All groups share one centre, and each spreads out both ways along 10 directions, with some noise.
(in the rows, 128 means zero)
Some rows, each with its group after it:
[ 97 125 140  88 126 113 114 110 121 106  61 177 115  85 160 160 155 145
 106 127]
J_127
[116 113 134  92 131 110  91 124 132 106 120 100 116 173 101  86 117 154
 136 153]
J_578
[147  89 138 104 138 110 108 137 107  98 138 100 147 164 114 107 121 118
  93 135]
J_980
[119 115 125  96 137 114 111 113 124 113  99 129 124  85 141 143 146 134
 131 125]
J_980
[117 153 163 126 157 127 106  90  81 142 116 152 127 127 188 146 132 120
  85 129]
J_980
[ 85 125 121  92 130  73 134 185 128 106 109  79  95 151 121 180  98 189
 165 132]
J_463
[119 120 143  78 130 106  75 119 134 121  89 125 120 154 144 124 121 150
 125 164]
J_463
[ 94 125 112  96 138 141  94 135 121 136 145 120 117 125 120 110 134 136
 140 133]
J_980
[178 120 136 156 128 156 123  70 147 115 106 141 144  83 120 111 156  98
 146 130]
J_578
[114 116 141 103 153 136 110 136 117 120 117 119 108 129 128 154 122 124
 130 152]
J_548
[115 135 139 144 138 161 133 101 110 133 161 166 153 136 103  93 142 132
  86 113]
J_548
[150 107 104  88 105 100  82 172 140  99  99  61  89 117 165 171 124 152
 172 148]
J_463
[154 141 117  77 132  77  50  94 175 182  91 114 181 116 170 131 123 131
 214 173]
J_127
[142 143 132 143 141 148 111 125 122 130 139 106 100 117 156 149 129 127
 144 133]
J_980
[ 82 148  99 155 106 136 144 125  87 120 155 159 104 127 129  99 147 161
 100  75]
J_127
[150 116 131 118 124 116 117 106 134  97  87 124 129  79 143 143 147 131
 135 123]
J_578
[ 99 135 113 130 114 151 152 133 132 114 133 154 120  79 114 127 152 161
 113  95]
J_578
[180  98  91 138 115 145 117 149 149 106 164  83 131 106 110 117 140 119
 152 118]
J_980
[161 133  97 138 115  82 133 174 130 166 141 107 160 120 176 195 113 116
 164 120]
J_548
[114 118 167 112 163 152 133 139 103 117 116 136 107 121 139 191 126 125
  97 143]
J_548
[169 136 126 156 124 130 102 102 129 133 118 131 131 123 162 139 136 111
 142 128]
J_127
[125 132  98 133 129 141 111 136 130 141 170 106 122 143 105  94 128 133
 155 128]
J_548
[110 105 124 104 138 133 153 172 111 125 153  94 125 114 110 159 122 118
 129 125]
J_578
[143 138 120 129 131 162  78 118 134 133 133 109  95 120 157 123 135 130
 151 147]
J_980
[119 112 156 101 124 165 114 160 143 103 119 153 102 163 104 135 123 157
  71 149]
J_127
[138 122 142  92 132 165  69 141 127 140 117 130 119 110 182 167 143 123
 109 157]
J_548
[123  86 103  61  90 116  85 166 109 124 102 150 150 108 169 147 156 125
  81 120]
J_463
[115 107 148  98 142 122 109 141 119 115 104 129 110 139 132 155 124 132
 111 151]
J_548
[155 130 118 149 142 158 105 116 131 127 152 102 108 115 129 115 137 118
 151 135]
J_980
[144 144 160 150 141 114 130 119 150 117  99 133 115 163 126 159 106 153
 142 151]
J_463
[ 81 124 155  79 177  93 126  99  91 109 121  98 143 112 113 134 120 157
 127 130]
J_548
[125 106  73  95 102  93  91 153 151 104 118  94  99 139 115  93 129 139
 170 133]
J_548
[105 116  98 108 118 111 145 180 135  85 151  32  85 122  84 125 111 181
 177 117]
J_578
[117 125  90 122 171 101 113  92  78 119 178 103 152  69 142  98 149 126
 134  80]
J_578
[153 130 125 156 120 105 153 131 122  70 115 108 116  94 142 158 132 173
 112  88]
J_578
[118 143 146 115 141  77 150 106 131 102  92 127 139 100 141 142 122 177
 123 110]
J_463
[145 112 101 112 115  97  97 153 148 126 112 113 114 154 138 140 119 120
 164 155]
J_548
[140  94 151 112 152 138 125 126  92  97 122 126 119 112 139 149 141 102
  75 129]
J_980
[100 111 130  77 132 128  86 107 122 104  96 138 113 127 119 102 141 143
 113 147]
J_548
[177 112 160  99 125  77  96 116 136 107  59 126 152 138 179 169 116 132
 120 151]
J_127
[108 129 127 110 139  99 121 120 124 109 122 102 124 129 110 115 122 161
 144 127]
J_463
[139 131 147 126 158 129 114  91 164 111 115 108 128 128  78 105 117 149
 177 156]
J_127
[119 156 177 111 161 122 108 122 143 127 108 120 102 178 145 138  94 168
 108 165]
J_463
[115 123 129  75 113 104  89 121 134 109  81 144 130 120 155 122 140 166
 103 135]
J_463
[148 127 114 127  95 149 138 141 157 135 126 127 143 100 123 132 141 130
 143 121]
J_578
[ 82 111 149 102 194  94 129 135  67 120 148 125 121 150 128 167 108 126
  96 128]
J_578
[132 104 128 101 134 100 121 161 104 119 157  91 161 160 125 121 112 140
  91 123]
J_127
[ 62 132 120  87 135 133 138 177 102 131 155 122 114 119 120 149 128 171
 101 111]
J_548
[147 119 120 101 129  43 126 106 125  99 113  81 190 106 131 108 120 166
 140 100]
J_127
[ 90  98 121  90 164 163 126 144  99 126 140 134 101  67 123 160 153  95
 112 130]
J_980
[157 119 119 145 148 174 124 122 112 130 164 122 126  62 153 144 155  93
 113 114]
J_463
[179 127 134 126 115 122  78  99 137 122 103 128 138 127 173 117 137 130
 121 139]
J_980
[133 121 128  87 155 102  92 121 157 138 119  87 147 116 118 132 117 133
 185 164]
J_127
[ 71 126 113  61 155 120  60 143 106 173 144 135 121 151 153 136 125 127
 129 161]
J_578
[103 142  96 133 142  72 123 148  92  87 176  65 113 146 128 107 108 204
 125  84]
J_578
[118 100 106 119 128 168 125 139 103 120 153 144 124  93 114 124 159 104
 101 108]
J_463
[143  99 119  91 131 120 101 149 102 122 131 111 139 101 168 147 141 112
  98 124]
J_127
[168  78 129 128 152 157 115 142 102  85 161  74 110 112 115 125 136  87
 112 137]
J_980
[183 122 162 161 153 109 132  95 123 122 101 137 150 122 154 177 123  95
 130 138]
J_127
[152 143 154 140 142 151 111 113 148 109 106 126  92 126 140 144 124 146
 118 148]
J_463

New rows, each followed by its group:
[155  79 104 131 129 140 105 123 109  94 142  98 126 118  93 114 148  94
 156 128]
J_463
[112 145 119 140 169 106  90  92 103 105 140 117  96 122 142 124 125 165
 140 118]
J_578
[118 117 131 101 103 160 122 149 165 138 107 133 120 131 102 131 133 127
 150 156]
J_578
[137  94 126  92 123 128 118 176 137 113 109 130 118 120 132 183 130 125
 119 146]
J_980
[138 118 144 115 144 123 121 118 105 113 124 124 147 100 150 148 136 127
  99 120]
J_548
[103 130 112  99 147 110  98 140 110 134 143 119 121 129 146 138 126 146
 128 124]
J_578
[134 134 134 142 158  67 139 104  97  80 118 117 132 114 146 151 120 170
 108  92]
J_578
[ 52 120 131  83 147 109 131 186  99 117 141 112  89 171 103 158 104 176
 113 139]
J_578
[144 114 142 175 154 133 144 139 112 122 167 106 124 191  77 142  99 109
 154 139]
J_463
[ 98 122 143  47 160 139  78 142 110 148 114 127 113  82 198 156 138 118
  72 153]
J_463
[126 108 127  99 120 113 107 134 129 110  91 130 118 107 138 163 139 136
 142 137]
J_463
[101 105 107  81 110 119 136 190 121 113 132  91 120  97 133 154 130 150
 123 116]
J_578
[155  95 121 139 142 135 125 148 109 122 147 114 123 131 132 146 127  87
 117 131]
J_548
[120 106 131  78 144 109 106 153  93 124 144 101 144 122 158 135 126 121
  81 127]
J_463
[142 143 129 163 162 117 117  89 115  95 133 116 110 117 133 125 131 151
 136 111]
J_578
[131  93 115 118 108  97 138 152 108 104 121 132 151 121 120 155 139 129
 121 106]
J_463
[ 61 153 131  83 150 137 112 148  92 160 184 100 145 129 130 127 119 179
 114 117]
J_548
[112 122 131  73 139  86  92 109 157 115 103 102 150 135  99  93 121 169
 159 152]
J_127
[132 119 135 133 151 115 130 127 107 104 131 116 123 116 132 154 125 131
 120 120]
J_578
[ 96 117 149 125 182  81 145 106  82  83 138 107 113 142  99 132 109 156
 112 117]
J_578
[136 109 116 111 129  87 129 157 122 133 148 106 170 149 115 134 112 130
 133 121]
J_980
[142 125 145 118 133 108  95 108 114 106 112 109 123 152 149 110 122 145
 108 134]
J_980
[ 87 146 138  80 159 110 113 137 122 146 126 111 116 101 161 154 119 157
 122 142]
J_463
[148 112 144 110 145 128  71 105 115  88 108  80  88 137 143 108 126 133
 133 155]
J_980
[139 128 139 128 144  69 130 116 112 108 129  90 152 152 124 122 108 142
 136 121]
J_980
[128 122 130 134 148 132 158 106 130 135 115 140 145  65 122 162 143 105
 158 122]
J_578
[ 87  92 101  49 107  97  76 183 119 158  89 146 142 129 158 191 139 117
 151 156]
J_463
[103 162 130 124 144 108 108 115 130 147 113 126 117 131 143 148 118 158
 165 138]
J_980
[152 131 124  96 133  80  89 102 122 121 130  78 164 120 161  89 126 145
 124 124]
J_463
[126 116 122  92 140 114  79 147 117 135 127 107 122 139 155 143 125 129
 130 148]
J_578
[121 142 126 107 121  93 117 135 136  91 123  84 113 137 130 106 116 189
 122 119]
J_463
[171  96 114 144  82 118 108 155 135 115 103 148 147 158 126 156 139 119
 145 133]
J_463
[135 155 124 152 129 119 139 122 137 136 136 131 139 119 137 135 124 156
 136 110]
J_463
[ 64 112 148  71 147 131 127 113 111 145 109 187 152 130  95 113 139 116
  95 145]
J_578
[153 114 113  99 121  99  83 135 129 146 133 111 173 143 148 116 128 117
 141 142]
J_980
[124 120 107 113 129 119 112 165 156 159 147 120 146 156 104 147 114 127
 178 152]
J_980
[137 104 129 129  98 166 166 190 141 106 149  92 114 137  87 135 124 130
 113 123]
J_578
[116 120 156  96 153 146  97 115 125 112  94 131  98 111 140 161 136 136
 126 157]
J_548
[152  85 175  81 169  90 106 110  97  85  68 103 135 110 162 182 124 101
 103 157]
J_548
[108 131 101 102 130 113 127 132 104 152 154 137 168  80 154 123 148 135
 104  97]
J_463
[168 124 139 134 127 141 108 161 132 103 129  86  95 138 159 159 117 139
 111 140]
J_463
[151 139 135 144 119 105 141 128 142 128 130 130 168 126 131 133 119 150
 121 113]
J_127
[ 70 132 150  82 156  98  97 130 116 110 107  94  82 180 108 125  98 172
 150 163]
J_980
[121 136  96 131 111 133 153 170 145 137 142  99 112  80 132 175 134 148
 168 105]
J_578
[150 115 141 119 134 140 118 126 145 120  90 125 113  98 145 172 138 114
 146 150]
J_578
[119 105 117  77 139 139 103 134 123 170 140 121 159  97 142 141 142  79
 146 150]
J_578
[116 135 141 138 164 104 133 102  77 150 170 128 176 160 128 105 114 115
 101 112]
J_980
[153 109 127 157 145 147 135  88 132  91 113 137 104  87 103 118 149 102
 138 127]
J_548
[143 149 104 142 129 126  96 120 138 148 121 105 109 106 161 154 133 130
 193 133]
J_127
[164 137 124 160 126  94 128 100 118  86 137 109 149 136 131  95 126 169
 114  94]
J_578
[112 106 137  76 118 118 105 135 131 138 112 133 153 146 122 113 130 124
 110 148]
J_578
[157 129 125 122 141  71 127 137 123  97 134  45 134 127 147 137 101 162
 146 115]
J_463
[124 103 143 101 181 105 157 102 117 112 112 125 158  44 122 171 138 104
 141 122]
J_127
[131 109 125 132 131  91 139 128  96 139 146 146 188 145 119 134 128 111
 113 109]
J_463
[115 126 142 115 162  81 122 133 107  83 105  93  91 134 139 173 108 172
 139 131]
J_578
[117 133 163 134 186 118 101  70  95 152 133 182 159 174 131 125 116 101
 101 155]
J_578
[156 122 129 117 114 146 100 113 154 101  84 130 107  82 151 144 149 132
 144 141]
J_578
[106 158 148 133 160 147 114  70 159 105 104 127  81 115  98  97 127 167
 161 146]
J_463
[135 126 153 160 162 113 158 127 105 117 143 125 131 145 119 167 106 125
 118 122]
J_578
[ 86 120 149 103 162 102 152 101 116  98 111 139 134 116  81 123 122 155
 122 124]
J_127
[148 127 156 132 155  94 132 103 127 105 103 114 134 131 134 149 110 136
 137 138]
J_463
[106 116 121  80 126 125  82 144 146 159 121 154 141 166 115 128 125 126
 138 170]
J_980
[128 132 185 121 154 101 140 120 109 107  97 127 144 131 148 184 112 160
  97 129]
J_548
[219 119 103 155 109 115 110 136 136 134 157  63 179 114 164 131 127  94
 160 117]
J_578
[143 144 128 134 141  96  96 104 113 120 120 141 138 123 170 137 131 155
 113 117]
J_578
